The same things were measured in two ways. Each way mixes the same 10 hidden numbers, adds some noise and spreads widely along 5 directions of its own, which tell nothing about the thing.
In the rows, zero is written as 128.
Some things both ways: the first way, then the second way.
[148 167  98  84 165  96 113 118  79  98  72 138  77 161  60 146 139 141
 149]
[146 142 119 124 101 129 145 168 103 143 144 105 130 109 134 158 109 113]

[131 162 111 137 165 166 122 161  92 128 149 167 103 142 119 148 132 165
 128]
[113 116 158 111 112  74 121 152  66 143  99 122 100 124 148 100 105 160]

[120 107 143 141 129 157 107 149 215  87 180 101 195  62 187 161 173 131
 116]
[120  75 162 127 185  99 155 104 101 109 142 132 102 152 146  91 108 187]

[154 160 112 149 141 142 140 187  84 100 161 147  83  89 170 134  83 113
 100]
[142 105 129 165 173 133 178 107  76 130 169 155  98 162 121 130 143 199]

[ 85 195 129 173 135 127 120 175 137  98 149 120 127 104 133  92 106 127
  92]
[115 116 166 145 182  96  95 108 122 112 130  85 103 133  99  93  98 175]

[113 178 133 114 122 142 112 162 110 153 143 109 120 111 132 104  98 142
 104]
[163 131 104 173  85 183 132 142 110 130 130 151 155 113 108 158 127 115]

[133 120 132 136 142 156 148 127  94 153 121 168 107 155 113 113 105 137
 129]
[125 129 148 110 116 107 111 107 116 157 109 105  95 118 125  79 111 116]

[114 163 159 158 105 147 123 168 115 129 157 128 121 119 171  94  73 126
 115]
[140 124 136 129 126  79  63 149 127 140  68 127 136 101 114 136 110 105]

[136 163 148 158 148 132 129 141  86 116 100 154  69 154  47 113  97 126
 145]
[165 146  98 165 181 129  85 140 102 133  90  68 107 122 117 107 113 110]

[129 204 142 144 106 100  93 166 127  68 164 114 169  94 177  73  91 123
 130]
[113  82 138  82  73  33 100 138 192 192 148 183 121  96 121  91 116 144]

[116 105 143 126 138 136 144  96 133 190 109 144 138 155  73  90 125 138
 143]
[157 149 161 174 110 221 110 163 133 115 101 128 110 113 142 118 136 125]

[147 131 141 112 140  92 126  88 143 127  94 151 157 155 121  94 140 129
 172]
[140 128 169 109 132  65 128 116 178 126  92  60 173 132 143  91 132 128]

[105 213 101 169 139  81 125 161 114  67 110 160  90 140 114 122 125 124
 115]
[133 122 114 131 139 131 166  46 133 140 161  73 149 157 137 123 130 118]

[108 151 116 166 154 149 124 134 109 138 132 111  72 111 176  79 107 142
  84]
[ 98 107 180 145 164  87 107 172 123  90 147  82 117 133 165 135  96 194]

[169  74 125  97  92 192 121 142 155 196 215 124 163  44 214 149 108 124
 112]
[160 149 146 159  80  88 179 115  76 129  87 152 147 120  89 119 162  99]

[150 125 142 149 125 131 130 121 101 118 119 170 121 144 113 117 115 122
 165]
[137 115 156 117 121 126 107 158 149 173 142 161  68 129 175 110 141 164]

[151 192 144 145 138 110 167 169 113 188 107 159  83 117  98 114  98 122
 108]
[165 133 152 252 134 191 138  91 133 115 146 114 140 151 117 142 123 132]

[139  99 121 111 131 150  98 128 171 133 185  90 174  65 154 140 154 145
 130]
[113  81 169 139  70  93 132 180 116 126 150 226 112 100 124 125 114 171]

[112 178 118 133 119  87 132 164 127 103 113 124 129 100 129 142 147 121
 114]
[152 105 151 128 147 184 147  76 148 110 211 121 133 166 135 172 122 145]

[135  52 155  67 122 171 128  90 137 169 111 123 161 150 137 143 136 138
 159]
[182 123 164 143 175 147 135 113 107 106 102 109 142 157 102 122 137 166]

[ 71 112 124 128  98 174  80 111 173 114 152 108 139 127 173 143 151 142
 112]
[130 142 143 122  97  93 110 130  94 144  86 100 130 106 120 135 103  89]

[122  86  96 104 143 131 129 101 108 140 120 132 108 141 123 121 130 132
 127]
[159 144 177 140 145 126 139 141  87  79  89  87 160 133  81 135 124 141]

[132  84 148 109 136 150 115  96 183 142 129 122 171 122 113 143 165 133
 159]
[109 116  86  97 105 157 176  80 148 167 180 129 109 129 181 101 156 106]

[105 101  96 100 114 139 112  98  81 149 130 138  91 176 126  97  88 142
 126]
[170 145 195 112 147  63 129 137  90  97  69  96 141 141 112 115 150 122]

[106  61 112 135 113 146 120  76 154 132 124 157 134 149 119 147 155 125
 155]
[172 153 146 159 142 176 161  63 104 118 108  88 145 162 107 118 162 123]

[176 169 146 100 154 136 132 143 117 137 107 166 121 130 103 152 123 130
 156]
[137 153 102 149 102 114 151 130 106 176 109  94 115 110 137 115 123 108]

[130  66 121  95 141 135 126  76 133 128  81 127 111 149 108 150 162 128
 148]
[118 113 147 134 113  99 122  64 145 142 163  93 139 124  57 116  81 130]

Other things, the second way, with their names:
Q883: [162 111 206 155 102 151  99 184 102 105  86 178 136 123 102 147 115 186]
Q831: [131 129 109 116 135 129 152 154  95 139 117  85 125 140 222 141 145 141]
Q377: [137 156 207 149 156  63 137 138 106 119  97  89  94 140 159 116 141 115]
Q26: [105 153 187  88 100 106 124 168 105 155 155 171  34  99 120 142 128 128]
Q309: [139  91 140 184 133 151 174  72 108 104 165 147 159 145  76 142  98 161]
Q437: [151  99 144 143 154  58 123  96 109 112  98 101 166 139  90  88 114 148]
Q10: [113 104 147 106 168  29 136  78 137 148 140  96 117 145 109  78 126 173]
Q55: [106 102 180 110 126  76 105 220  93 122 113 189  70  96 144 131 109 176]
Q215: [129 107 183 118 187  40  86 143 136 124 130  91 102 145 140 112 111 180]
Q868: [134 100 147 159  94 108 153 114 134 142 170 186 121 132 139 141 132 127]
Q582: [141 123 180 156 125  55 118 176  80 124  70 123 111 101  80  88  87 152]
Q91: [165 103 103 180 204 132 120  92  97 104 126  82 158 168 133 144 122 164]
Q502: [143 122 153 172 144  85 103 117 135 106 127  85 160 129  88 141 100 129]
Q438: [111 117 146 184 105 130  86 166 149 160 148 159  88 100 125 148  95 158]
Q250: [114 153 102 142  75 142 136 176  84 149 108 130  98  73 148 146 104  63]
Q198: [137 110 226 188  91  97 134 100 116 121 112 129 129 142 103  78 103 161]
Q155: [153 100 120 145 139 121 132  58 142 153 150 100 126 143 104  58 100 119]
Q584: [169  83 149 114 136 209 131 152  97 115 159 196  93 145 158 128 128 166]
Q239: [150 148 190 173 137 182 181 108 111 119 153 144  75 154 166 120 163 126]
Q603: [146 116 137 156 111 154 155 108  77  83 119 143 162 120  74 126 119 126]
Q358: [143  62 117  84 108 145  85 109 156 152 176 213 102 110  81  81 105 135]
Q60: [119 137 150 139 188  90 133 150  95 148 117  71  75 142 181 119 129 179]
Q897: [112 109 134  99 101 143 197 117  79 126 178 196  94 118 125 141 141 130]
Q200: [117 108 138 156 101 108 109 134 125 157 143 176 103 107 117 153 106 130]
Q718: [152 127 163 149 135 114 138  78  98 103 108  95 162 150  62 104 129 157]
Q231: [137 144 167 222 120 156 150 150 107 156 139 160  66 126 150 146 130 147]
Q652: [113 126 180 134 158  37 108  99 145 181 138  80  83 145 111  89 102 194]
Q665: [143 102  97 127 147 148 149  55 138 143 161  73 149 157 143 102 118 131]
Q739: [120 115 136 201 168 130 116  86 120 145 147 116  87 133 103 116  93 142]
Q395: [ 99 154 204 106 179  48  96 185 107  96 119 109  61 117 145 142 139 143]
Q331: [138 126 174 116 111 122 154 124 156 151 139 130 120 142 206 160 148 115]
Q407: [160 138 175  80 146 169 194 135  56  77 116  84 140 170 203 161 154 135]

Some of these things the first way, each followed by its name:
[103  89 122 113 133 140 111 116 129 107 130 120 147 147  89 148 159 153
 144] => Q584
[102 143 137 112 137 102 111 142  97  96 123 103 151 152  37  95 111 144
 143] => Q358
[133 131 131 162 109 141 123 158 151 104 165 130 122  78 177 143 118 111
 112] => Q200
[163  36 107 125 125 129 158  77 146 176 116 175 107 130  82 166 153 110
 155] => Q239
[119 208 100 128 128 129 139 217 133 128 185 147 182  64 191 165 158 153
  93] => Q407
[155 131 104 119 136 106 136 129  81 141 121 146  61 143 104 120  92 125
 124] => Q868
[104 126  93 163 129 127 119 126 128  94 147 151 122 121 134 123 135 126
 127] => Q718
[163 156 149 111 145 152 149 135  70 144  87 183  90 168 154 114  85 123
 145] => Q652
[122 128 141 131 146 148 121 115 126 124 100 137 112 148 117 129 142 144
 138] => Q665
[137  60 118 121 144 152 108 105 147 109 157 112 136 108 132 141 139 134
 144] => Q55
[122 182 139 114 134 123 122 153 112 156 115 109  99 122 124 103  98 137
 110] => Q502
[144  80 153 105 141 158 109  88 135 145 100 130 129 151  99 149 155 143
 180] => Q215
[129 136  90 141 156 108 140 160 130 125 162 128 124  89  93 134 133 132
 108] => Q603
[131 107 152 139 138 150 138 125 151 132 105 136  90 135 103 147 125 114
 125] => Q739
[153  74  77 126 133 115 131 143 161  78 180 129 145  55 142 183 159 105
 122] => Q897
[117  93 138 128 120 160  90 107 181 107 159 100 161 102 153 139 156 141
 143] => Q437
